The rows are grouped in 3 ways, from coarse to fine. Each group lies inside one group of the grouping before and may be the whole of it. The rows also spread widely along 11 directions, which tell nothing about the answers.
In the rows, zero is written as 128.
Known rows, each followed by its group in each grouping:
[147 125 116  83 131 169  93 134 156 104 126 118 115 104 121 130 138  80
 125 138 136  96 126 144 122] => k_518 k_301 k_544
[114 132 116 148 116 128 160 126 143 121 146 113 106 154 131 134 134 103
 135 145 150 124 149  89 146] => k_518 k_773 k_202
[121 109 147 105 145  78  91 162 105 154 182 179  79  87 108 118 175  54
 120 138 128 192 123 153 139] => k_455 k_538 k_699
[ 69 121 111  91 162 155  75  90 178 147 138  55 117  80  73 171 126 139
 135 101 213  84 131 148 144] => k_518 k_301 k_95
[110 122  95 152 137 133 179 100 164  95 150  63 163 176 170 122 125 162
 125 122 139  85 109 108 155] => k_518 k_301 k_578
[147 135 127  80 132 131 109 126 159  85 163 170 100 115 118 102 157  96
 142 128 194 150 138 115 148] => k_455 k_478 k_125
[ 94 120 166 149 136 110 118 113 144 124 174 117 130 128 118 161 139  87
 145 113 138 158 121 156 181] => k_455 k_827 k_129
[117 158 172 130 144 124 150 104 158  98 172 123 157 114 137 131 161  96
 146 127 113 166 136 174 184] => k_188 k_298 k_875
[116  81 116 146 136 143 113 111 141 158  97 100 120 119 125 172 131 120
 138 112 165 114 129  96  82] => k_518 k_773 k_199
[ 88  90 138 144 250  55 158  83 160 180 174 135 151  84 123 131 166 151
  53  93 143 149 121 181 141] => k_188 k_25 k_252
[139  90 147 102 159 101 100 155 106 176 148 169  86  63  98 116 168  56
  87 142 106 157 126 134  85] => k_518 k_392 k_169
[119 102 105 101 140  78 122 135 117 146 126 124 145 108 136 106 143 136
 138 119 129 151 104 155 145] => k_732 k_532 k_959
[119 119 149 146 165 122 165  99 131 129 173  94 150 126 150 129 145  99
 121 127  80 133  98 122 127] => k_732 k_157 k_168
[153 140 134  92 116 143 133 160 138  57 194 122 128 148 156  92 166  86
 156 143 114 146  95 164 188] => k_188 k_25 k_956
[113 116 138 115 122 126 104 110 124 123 129 104 140  96 152 138 169 114
 167 119 143 154 117 130 124] => k_455 k_325 k_979
[146 131 134  78 126 133  93 135 137 123 158 120 139 115 112 103 106  92
 118 125 113 125  95 117  99] => k_188 k_298 k_926
[142 129 109 120 125 105 110 134 170 113  98 190 134 149 124 112 117 108
 107 124 162 137 148 146 156] => k_455 k_325 k_11
[127 133 110 116 122 171 167 128 155  99 112  73 135 126 172 119 164  97
 134 165  92  92 138 149 161] => k_518 k_773 k_782
[153  97 121  63  92 150  35 154 125 113  92 132 121  94 122 131 132  87
 166 115 154 140  96 149 118] => k_455 k_478 k_275
[107 125 140  84  95  82  82 118 102 131 144 103 158 101 114 119 151 144
 198 103 164 188 101 146 159] => k_732 k_532 k_118
[106 141 177 189 116  80 161 115 127 149 151 127 146 149 141 134 124  63
 115 147  57 169 134 148 178] => k_455 k_827 k_377
[101  80 157 146 172 110 146 126 124 137 152  90 156  85 156 143 179  97
 114 118  67 145  93 217 179] => k_518 k_392 k_169
[144 164 168 116 112 134 135  94 148  73 179 123 173 126 141 106 144 106
 141 132 118 142 126 125 157] => k_518 k_301 k_544
[135  99 164  89 159 144  91  97 133 138  83 136 145  25 134 160 210  96
 148 114 140 159 149 191 108] => k_518 k_773 k_199
[141 114 145 119 161 155 121  96 171  85 119 151 160 107 156 145 166 106
 134 109 144 133 129 164 142] => k_455 k_325 k_979
[159 106 176  76 133 142  68 108 131 103 131 131 173  72 137 121 144  81
 136 110 109 144  93 162 107] => k_455 k_827 k_129
[119 127 120 113 114 114 109 126 124 135 126 109 135 128 121 126 130 118
 161 120 136 146 109 130 134] => k_732 k_157 k_168
[104 118 170 194 143 106 142  86 167 127  87 148 185 131 134 182 138 117
 131 100 123 163 161 210 207] => k_518 k_773 k_202
[ 95 127 180 168 117 136 146 118 128 100 228  73 138 149 139 163 149  79
 160 125 101 148  91 138 184] => k_518 k_301 k_578
[161 109 173 106 146 140  90 105 160  70 180 192 137 113 120 134 152  88
 145  96 183 166 111 133 137] => k_455 k_478 k_125
[123 124 149 149 135  99 149  71 141 134  84 118 200 104 162 127 158 157
 132 114 127 154 148 134 121] => k_518 k_773 k_782
[183 101 147  88 137 126  73 107 150  69 150 208 143 119 123 125 147 121
 153  83 223 161 117  95  88] => k_455 k_827 k_129
[127  67 154 158 133 150  99 146 131 147 164 117 125 146 111 168  84  58
 103 117  90 112  72 115 104] => k_518 k_773 k_782
[ 97 147 167 170 150  90 152  59 172 126 143 128 175 140 126 141 116 130
 114 107 152 149 150 132 173] => k_455 k_827 k_377
[128  97 136 125 177 123 101  95 171 135 138 165 132 107  86 152 122 124
  97  89 193 122 137 120 108] => k_518 k_392 k_169

New rows, each followed by its group in each grouping:
[115 124 150 166 193 112 155  68 183 159 118 122 173 122 127 149 105 126
  79 106 115 118 145 132 109] => k_188 k_298 k_875
[121 117 122 122 142 153 131 110 158  87 140  94 149 122 154 146 160 120
 151 118 143 114 120 165 164] => k_518 k_301 k_544
[151 110 145  93 157 132 105  91 148 117  94 135 161  75 154 123 163 106
 120 115 134 129 128 149  97] => k_455 k_827 k_377
[103 109 157 174  99  22  80 127  99 192 129 168 161 152  83 145  82 126
 144  85 129 216  99 146 151] => k_732 k_157 k_168
[144 117 113  67 119 141  97 125 135 107 119 127 122  86 125 113 161 116
 148 127 179 128 133 119 111] => k_518 k_773 k_202
[126  83 125 112 177 105  96 140 138 141 141 158 127 107 108 143 135  99
 113  98 133 147  91 191 146] => k_732 k_157 k_168
[111 123 175 128 139 130 112  99 161 102 158 123 153 112 126 145 139  91
 139 113 125 154 114 179 194] => k_455 k_478 k_125
[149  91 128 148 119 137 121 154 117 135 122 148 103 154 138 161 144  64
 167 133 111 152 118 115 114] => k_732 k_532 k_118
[154 103 117 122 154  72 117 153 127 172 152 183 105 138 107  95 114  96
  73 131 125 146 117  99  85] => k_188 k_25 k_252
[ 82 110 173 170 141 138 136  99 128 140 152  53 150 101 151 183 172  87
 153 121  82 142 112 180 165] => k_518 k_301 k_578
[119 105 173 145 171  85 116 133 137 134 208 196 116 111 111 135 152  65
  97 113 128 183 105 151 149] => k_455 k_325 k_979
[117 125  80 100 137 128 151 147 143 101 115 125  81 112 167 112 206 104
 154 156 162 142 153 150 175] => k_455 k_478 k_275
[151 125 183 136 137  98 131  85 137 102 157 140 218 117 155 107 130 126
 103 104  86 152  98 150 130] => k_518 k_301 k_578
[121  83 150 173 174  94 132 122 129 161 145 147 125 129 137 170 166 101
 129 104 129 170 122 149 122] => k_188 k_25 k_252
[ 91 138 133 144 160 115 133  79 163 170 138 107 113 118  97 161 126 130
 133 109 191 134 161  72  89] => k_188 k_298 k_875
[128  84 122 128 154  89 112 112 135 151 134 161 134 114 110 128 124 140
 100 101 182 144 120 102  90] => k_518 k_773 k_199
[171 139  86  85 134  82 153 178 125 118 150 191  92 137 149  51 176  95
 100 168 121 156 145 126 132] => k_188 k_25 k_252
[ 77  86 111 137 163 110  88 110 158 189 112  91 133 123  77 179  73 127
 116  94 160 109 107 150 147] => k_732 k_532 k_959
[126  50 108  91 194 114  85 156 141 154 150 140 120 103 103 140 112  98
  90 101 130 117  65 178 129] => k_732 k_532 k_118
[ 93 111 109 113 141  71 142 129 121 150 159  94 139 110 126  86 139 152
 104 125 133 137 107 140 156] => k_518 k_392 k_169
[108 154 155 144 158 128 155  65 168 141 119 120 142 102 141 139 165 101
 116 137 136 135 174 111 122] => k_455 k_325 k_11
[159 149 175 106 119 147 131 121 149  93 164 132 164 113 124  88 118  66
  93 150  58 119 118 139 146] => k_518 k_392 k_169
[125 117 136 113 177 111 139  95 158 133 104 131 155  83 152 117 157 104
  89 130 112 125 141 174 137] => k_455 k_827 k_377
[102 111 146 104 160 119 110  99 147 118 141 101 149  82 137 141 165 109
 137 108 147 139 113 186 167] => k_455 k_827 k_377
[123 110 130 157 126  53 151 134 121 132 129 145 182 144 164 105 141 136
 109 119  89 166 107 181 174] => k_518 k_301 k_578
[ 80 124 153 186 155  84 150 119 138 164 194 129 106 152 102 171 128  97
 130 112 142 174 129 119 154] => k_188 k_298 k_926
[173 128 150 109 144 109 141  87 130 104 148 133 183 120 172  84 158 143
 126 115 118 147 115  89  74] => k_188 k_25 k_252
[145 104 176 153 192  91 162 109 161  90 238 195 148 148 132 112 124  83
  67 107 123 149  93 132 156] => k_455 k_827 k_377
[104  80 131 181 103  63 121 162  90 146 155 147  99 162 146 161 160  95
 183 112 149 204 107 133 157] => k_455 k_827 k_129
[113 147 156 103 148  91 121  95 156 117 167 139 154 102 113 103 130 113
 106 117 152 145 129 152 172] => k_455 k_827 k_377
[118 141 160 124 182 108 148  94 158 132 174 141 144 101 119 126 146 104
 102 117 124 150 135 140 131] => k_188 k_298 k_926
[ 73 109 148 121 189  79 109  86 149 154 168 130 117  70  99 160 175 130
 130  91 212 170 140 155 155] => k_455 k_827 k_129
[113 117 101  85 121 140 103 127 140 115 123  92 122 105 146 121 162 127
 161 126 172 123 116 124 128] => k_455 k_325 k_979
[125 137 192 144 167 145 142  69 178 106 145 145 176  95 124 155 149  95
 104 119 119 138 150 165 160] => k_518 k_773 k_782
[139 164 183 135 144 137 159  77 162 111 127 150 164  95 135 126 165  81
 109 151  98 147 178 140 147] => k_518 k_773 k_782
[158 110 123  99 124 121 116 112 124 109 135 130 154 127 145 106 129 132
 157 116 147 138 104  87  89] => k_732 k_532 k_959
[121 144 147  94 128 138 149 129 118 119 159  67 131  83 166 104 183  83
 153 156  68 146 114 151 136] => k_188 k_298 k_875
[130 143 171 111 126  76 124 139 116 123 218 177 116 126  92 103 139  71
 133 137 124 192 118 120 166] => k_732 k_532 k_118
[140 162 138 116 140 122 135  69 177 112  90 141 179 107 133 113 145 143
 109 124 155 122 178 133 131] => k_518 k_301 k_578
[139 115 112 120 149  89 122 119 164  94  89 177 183 119 150 120 160 151
 123 101 152 154 139 233 200] => k_518 k_301 k_544
[136 104 139  97 164 129  93 109 131 144  98 138 136  67 126 151 176  99
 147 110 133 154 127 172 109] => k_732 k_157 k_168
[119  61 109 128 130 107  93 145 110 137 132 114 116 127 148 154 148 121
 166  98 167 151  84 126 109] => k_455 k_827 k_129
[ 81  90 107 114 132  85  82 129 118 152 143  87 133 114 114 155 143 168
 183  75 202 169  87 146 134] => k_188 k_298 k_926
[155 129 145 111 134 180 128  81 160  65 111  80 192 121 186 142 180 140
 187 106 136 122 122 157 138] => k_188 k_25 k_252
[110  66  89 121 156 104 101 151 103 179 102 114  92  98 132 158 168 110
 152 112 144 151 102 152  99] => k_732 k_157 k_168
[138 131 131 116  98 136 126 117 136 121  83  91 172 116 149 105 125 115
 127 142  80 114 128 148 137] => k_518 k_392 k_169
[155 139  91 103 132 137 140 106 173  83  90 139 158 132 158 104 146 147
 128 128 162 104 154 137 138] => k_518 k_301 k_544
[138 135 180 140 171 106 137  94 154 130 167 161 154 113 123 133 156  92
 104 117 116 162 140 144 133] => k_188 k_25 k_252
[140 121  77 107  79  91 119 174 103 138  93 117 130 160 148  88 120 117
 155 144  98 146 102 146 148] => k_732 k_157 k_168
[170 115 121 129 140 103 145 133 136 114 123 176 144 140 162 103 145 114
 125 122 122 157 124 113  90] => k_188 k_298 k_875
[ 71  54  85 152 172 110 115 123 117 196  68  81  91  78 161 193 204 133
 164 104 173 145 129 147  95] => k_455 k_325 k_979
[109 107 136 179 159  94 151  80 151 136 116 126 171 141 154 165 145 164
 157  79 169 166 133 132 124] => k_188 k_298 k_875
[109 148 137 157  91 123 148  84 144 114 130  95 139 164 150 133 133 134
 179 128 168 148 147  62 138] => k_455 k_478 k_125
[112 209 154 135 129 116 175  67 192 106 178 109 168 162 109  94  86 133
 108 137 141 120 163  79 162] => k_188 k_298 k_875
[110 119 131 134 143 110 138 106 139 134 143  95 155 117 144 127 143 127
 117 121 121 126 118 146 142] => k_518 k_301 k_578
[155  80  69  69 146 152 108 168 126  91 134 122  99 120 156 113 176 114
 167 121 161 121  82 147 119] => k_732 k_157 k_168
[118 151 147 117 171 119 154 106 177 136 163 134 144 128  99 113  98  80
  71 148  89 111 141 150 177] => k_732 k_532 k_118
[140 161 167 151 145 120 150  70 188  82 141 163 184 154 141 116 118 113
 105 121 124 138 156 136 175] => k_455 k_538 k_699
[150  75 104  50 118 130  67 123 106 107 125 101 150  74 143 105 159 159
 167  94 194 131  75 104  68] => k_518 k_773 k_202
[128 127 165 118 135 108 105  82 144 129 126 130 167  97 129 129 133 110
 128 109 138 148 129 132 121] => k_455 k_827 k_377
[140 143 137  75 113 179 102 119 152 101 109  65 165  90 145 115 132  81
 125 152  66  85 114 182 150] => k_518 k_301 k_544
[139 116 138 123 139 171 120 104 165  99  96 116 142 115 158 153 154  88
 144 127 122 118 134 152 146] => k_455 k_478 k_275
[131 131 140 113 141 146 142  88 156  81 142 109 146 117 165 133 175 119
 162 120 162 133 137 123 143] => k_455 k_827 k_129
[101 108 111 128 181 155 168  81 187  96 138  57 174 121 153 133 141 161
 105 108 139  73 113 166 175] => k_518 k_392 k_169
[159 131 117  66 110 160  84 119 169  66 101 148 138 116 138 109 147 116
 164 118 191 129 134 146 151] => k_455 k_478 k_125
[105  92 185 110 162 142  87 103 130 154 187  81 126  64 113 147 133  59
 112 117  94 135  78 137 113] => k_455 k_478 k_125
[ 90 108 143 164 159  97 169 117 120 145 161 100 111 113 164 148 188  85
 135 139 109 157 129 143 153] => k_455 k_827 k_377
[127 135 176 115 147 146 101 100 182  79 163 144 155 121 113 150 126  79
 127 111 147 133 127 177 191] => k_455 k_827 k_129
[135 159 139 115 110 103 147 123 146  91 127 141 156 133 159  93 153 100
 134 149 109 153 147 164 191] => k_455 k_827 k_129
[117 122 119 123 105 116 109 120 148 126  86 120 154 123 124 135 131 134
 147 120 157 139 142 166 169] => k_518 k_773 k_199
[140 135 103 101 153 147 126  97 177 126  68 113 162 118 134 123 117 127
 112 124 121  93 139 160 133] => k_732 k_157 k_168
[111 114 120 135 147 150 149 101 154 111  79  86 139 105 186 152 190 114
 158 132 122 128 146 173 165] => k_455 k_478 k_275
[130 107 152 157 156 154 143 100 149 124 103 120 125 112 166 179 177  72
 147 130 114 136 152 140 119] => k_455 k_827 k_129
[122 137 126 152 108  71 144 123 150 134  96 157 168 149 130 109 110 130
 108 130 126 152 151 158 186] => k_518 k_773 k_202
